The groups are shells around one centre, one inside the other: the same stretched ball of 6 dimensions in 9 sizes.
In the rows, zero is written as 128.
Known rows, each followed by its group:
[139 105 112 129  59 131 128 152 118 138 120 126 190 183 118 146 113 132
 117 105 112]	Raran
[102 122 126 120  69 126 152 120 145 149 136  93 193 127 144  82 103 130
  87 130 101]	nov
[121 120 130 100  86 135  72 159 136 195 104 104 152 160 164 137 106 118
 129 107 101]	Fomak
[126 106 109 140  50 125 166 134 117 117 137 124 211 164 106 118 111 135
  97 118 113]	Fomak
[ 90 168 129 127  99 105 155 148 127 195 140 104 214  82 120 103 122 115
 104 128  95]	Fomak
[110 123 115 153  92 112 161 134 104 135 133 132 216 148 117 136 129 112
 108 121 101]	narep
[125 108 116 137  68 129 136 134 110 135 134 120 199 153 123 119 114 122
 100 116 113]	kifa
[ 93  97 117 118  63 123  99 158 117 168 104 131 155 190 156 143  96 110
 136 124  92]	bet
[114 130 118 132  78 115 166 139 138 144 126 114 207 151 124 126 120 130
 107 119  97]	bet
[129 141 137 100  91 135 118 130 163 179 127  74 183 114 155  93 113 135
  92 111 106]	Fomak
[133 136 122 141 102 122 124 146  99 162 134 122 210 126 115 140 134 112
 110 105 113]	lipo
[117 149 119 137 103 108 130 171 106 183 117 135 204 142 113 169 136 110
 136 107  97]	Raran
[112 145 121 130 101 109 145 159 132 172 112 124 199 155 129 158 130 118
 131 113  89]	Fomak
[130 127 115 145  76 120 167 134 114 131 142 120 224 136 102 122 126 128
  95 114 113]	kifa
[135 117 118 114  67 130 107 164 129 168 110 118 176 175 131 150 111 130
 128 103 107]	Raran
[123 140 112 149  82 108 186 146 119 136 134 129 231 145  95 143 133 129
 109 114 102]	kizo
[ 98 163 128 129 113 103 162 146 142 181 124 108 211 117 132 131 132 117
 116 122  85]	lipo
[100 159 124 155 125 101 168 136 105 163 139 124 232 102 115 133 145 102
 107 122  94]	kizo
[ 94  89 116 131  67 127  96 144  96 155 117 133 164 175 152 129  98 102
 122 126 102]	Fomak
[113 146 121 156 116 106 174 131 113 143 135 124 230 127 116 139 144 111
 106 118  97]	lipo
[112 131 124 133  89 118 169 122 145 139 130 102 208 140 136 111 122 128
  96 122  96]	bonu
[121 133 118 137  87 118 128 155 101 167 131 127 204 133 113 139 125 114
 116 112 108]	narep
[121 156 126 137 117 110 147 148 124 172 126 116 215 123 122 146 141 115
 116 110  97]	bonu
[115 110 125 126  92 129 109 134 125 155 116 113 176 163 158 131 115 112
 115 115 100]	narep
[132 129 121 121  87 125 117 158 129 169 112 117 186 163 133 152 122 124
 126 104 102]	bonu
[113 130 116 129  76 115 134 161 117 168 120 128 194 154 120 145 117 120
 125 115  99]	kifa
[ 73 135 129 125 100 109 142 134 139 175 119 108 184 134 162 113 112 107
 115 136  79]	bonu
[118 121 128 120  81 133 128 122 136 154 134  93 189 126 146  92 110 125
  89 120 108]	nov
[ 99 142 123 143  89 112 172 123 116 150 151 108 224  96 116  90 122 117
  85 131 104]	lipo
[103 130 121 131  95 113 117 160 111 178 113 130 185 155 136 153 121 107
 133 116  93]	kifa
[ 95 108 119 144  94 116 132 133 107 144 120 131 188 165 148 137 119 101
 118 126  93]	bonu
[128 149 117 135  84 115 139 164 104 175 135 125 216 120  96 141 129 122
 116 107 111]	lipo
[ 85 118 125 102  68 123  84 166 127 203 106 116 149 157 161 127  92 111
 135 125  91]	Raran
[109 145 131 113 101 121 104 155 131 199 118 105 180 124 147 129 118 114
 121 114  97]	nov
[ 89 147 121 156 112  98 185 130 116 146 135 126 227 124 122 129 137 106
 107 131  86]	kizo
[114 105 121 131  70 131 139 117 124 132 137 105 193 144 140  95 107 123
  88 124 109]	bonu
[135 117 116 124  66 127 136 151 131 147 119 119 193 172 122 141 115 134
 115 107 107]	lipo
[123 137 121 137  77 120 178 124 131 136 148 102 226 114 109  96 122 134
  82 120 111]	narep
[129 168 133 115 115 119 117 159 135 205 124  99 200 103 129 135 134 121
 117 103 102]	kizo
[112 121 123 139  99 122 124 133 107 154 128 120 196 140 139 128 124 107
 109 118 103]	narep
[134 119 116 154  86 124 160 122 101 119 146 121 226 135 107 120 131 120
  89 112 117]	bet
[138 131 116 151  86 121 166 130 106 128 146 120 231 128  98 123 134 125
  91 110 117]	nov
[ 84 142 131 110  85 117 121 146 136 197 126  98 179 109 151  97 103 114
 109 131  92]	bet
[128 137 123 138 106 119 134 142 116 159 127 118 207 136 126 142 135 115
 112 108 104]	kifa
[115 105 107 160  71 117 148 142  76 126 138 148 214 158 102 140 122 108
 110 119 113]	kizo
[118  98 120 128  85 130  96 145 113 153 108 127 167 186 155 150 113 109
 127 112 101]	bet
[120 122 113 134  51 122 158 143 112 143 144 119 212 132 100 106 109 132
  95 120 115]	Raran
[100 111 121 131  87 121 107 147 107 165 115 128 175 162 149 140 112 104
 125 121  97]	kifa
[ 93 122 131 123  98 122 130 122 141 160 121  99 180 140 167 105 112 113
 104 129  90]	narep
[132 117 116 139  88 124 117 152 100 152 121 133 196 163 121 156 127 113
 122 105 110]	nov
[ 88 121 129 118  85 124 114 132 126 175 127 103 175 126 159  96 103 109
 104 131  97]	bet
[108 125 114 135  74 114 128 165 101 169 122 137 194 154 115 149 116 113
 128 117 101]	nov
[113  89 111 141  68 127 106 149  87 141 117 144 177 188 134 151 110 105
 126 116 107]	Raran
[ 76 103 124 114  63 122 135 129 149 155 115 105 164 167 170  98  90 120
 109 139  85]	kizo

New rows. What belongs after each?
[129 100 115 137  77 129 119 142 108 136 118 131 186 183 133 149 118 116
 119 109 108]	bonu
[140 153 127 121 109 121 118 160 132 185 117 109 198 135 127 155 136 123
 124  97 103]	Fomak
[101 116 124 106  77 125  87 163 131 191 102 117 153 171 162 142 101 114
 137 117  92]	bonu
[ 89 137 128 138 106 112 148 125 121 162 134 110 203 116 144 108 123 105
 101 131  93]	nov
[ 71 124 125 121  86 112 116 149 121 187 116 119 170 142 159 119 103 102
 125 135  84]	bonu
[146 135 127 120 101 130 117 145 138 165 118 103 193 147 137 143 130 128
 113  98 107]	Raran
[123 155 122 129  94 113 140 161 119 182 130 117 212 117 109 138 130 122
 116 109 104]	nov
[101 142 128 129  93 114 170 123 146 154 135  97 210 117 136  98 120 125
  92 128  94]	kifa
[127 147 128 127  96 121 163 128 147 154 136  94 216 116 126 107 128 133
  91 114 104]	kifa
[101 131 127 135 107 114 149 128 137 153 120 111 197 147 151 128 126 113
 111 123  88]	bonu
[101 129 124 108  62 123 120 154 135 185 123 105 177 134 138 107  98 126
 112 124 100]	bonu
[120 111 115 152  73 122 181 110 117 105 147 115 224 142 116 101 121 126
  81 124 111]	Raran
[131 115 120 124  83 132  87 158 103 172 117 124 176 159 135 148 117 112
 125 104 112]	Raran
[103 132 126 119  75 123 131 139 127 173 134 103 191 117 135  98 106 121
 100 125 104]	narep
[ 91 153 129 114  85 112 150 143 147 187 131  95 197 104 137  96 110 124
 103 130  92]	nov
[ 93 102 112 140  72 116 120 154  94 153 116 145 180 178 135 148 109 103
 131 125  96]	bet
[119 138 129 116  84 127 132 134 139 170 135  92 196 113 136  97 114 128
  94 117 107]	kifa
[ 92 114 120 119  64 121 121 149 122 169 120 118 174 154 144 117  99 116
 117 128  96]	kifa
[101 136 128 121  87 122 113 145 116 186 132 107 187 111 138 107 111 111
 107 122 104]	Raran
[142 132 116 134  82 122 135 158 114 155 125 126 207 154 107 153 129 127
 118 101 111]	bonu
[ 99 137 123 134  90 115 137 142 109 171 136 116 203 114 126 113 118 110
 106 125 102]	nov
[107 152 124 127  93 110 159 149 139 173 126 109 208 126 124 126 125 125
 112 119  93]	narep
[106 143 116 156 100 103 177 140 104 145 138 132 230 128 105 137 137 111
 109 122  98]	bet
[ 94 140 130 114  85 117 147 134 154 174 126  93 189 123 149  98 109 125
 102 129  90]	kifa
[126 141 136 109  95 133 128 121 156 169 134  75 193 106 152  85 116 131
  84 115 107]	Raran
[117 126 121 147  96 118 163 121 119 131 137 115 217 135 126 117 129 118
  95 120 103]	kifa
[125 142 127 124  92 124 124 145 120 176 134 105 201 112 125 117 122 120
 103 111 110]	nov
[111 147 132 121 107 120 121 142 132 185 125 101 192 117 144 121 124 114
 111 116  98]	kifa
[ 97 154 125 128 114 104 125 168 122 198 110 127 191 139 137 162 131 104
 141 116  84]	Fomak
[142 130 118 147  87 124 166 124 117 125 145 112 229 129 105 118 134 129
  87 109 117]	nov
[ 90 103 130  97  64 134  98 134 153 175 110  93 146 162 182  95  85 121
 111 130  92]	Fomak
[109 135 120 126  73 116 159 144 136 157 130 110 204 137 122 116 114 130
 105 122  99]	kifa
[ 83 147 137 114 125 112 106 147 142 205 106 104 170 132 177 134 122 100
 131 124  77]	kizo
[119 106 121 116  62 132 126 137 141 147 119 106 176 169 147 116 102 131
 107 118 103]	bonu
[114 104 116 138  80 124 113 147 100 149 118 134 183 173 136 147 116 108
 123 115 104]	narep
[105 151 121 135  92 108 149 156 113 177 132 122 212 117 112 132 126 115
 116 119  99]	narep
[111 138 129 122  89 121 166 118 158 149 134  87 205 122 143  92 118 133
  87 124  97]	bonu
[131 141 117 149  96 114 169 139 114 141 138 122 230 131 102 137 138 123
 103 110 108]	narep
[130 166 127 118  90 119 134 160 127 195 137 102 213  93 106 120 127 129
 106 107 111]	kizo
[ 88 114 116 135  78 112 133 152 111 160 115 136 183 169 139 142 110 107
 129 128  90]	nov
[122 104 112 150  85 122 128 144  91 134 122 142 197 176 124 156 125 108
 121 112 107]	bet
[125 115 119 123  64 129 143 136 135 142 128 108 194 155 129 114 109 134
 100 116 108]	narep
[ 85 132 131 115  95 119 110 142 132 190 118 105 172 129 163 112 108 107
 116 129  89]	narep
[ 62 146 131 124 112 103 122 150 124 203 115 117 178 122 162 126 115  94
 130 137  76]	kizo
[137 140 116 138  77 119 170 142 124 142 140 114 227 130  97 125 129 135
  97 109 112]	nov
[111 113 121 141  83 124 147 120 117 132 136 114 202 143 135 109 117 116
  94 123 105]	kifa
[104 132 120 115  70 119 113 167 119 191 120 119 180 140 129 131 106 119
 125 118 101]	bonu
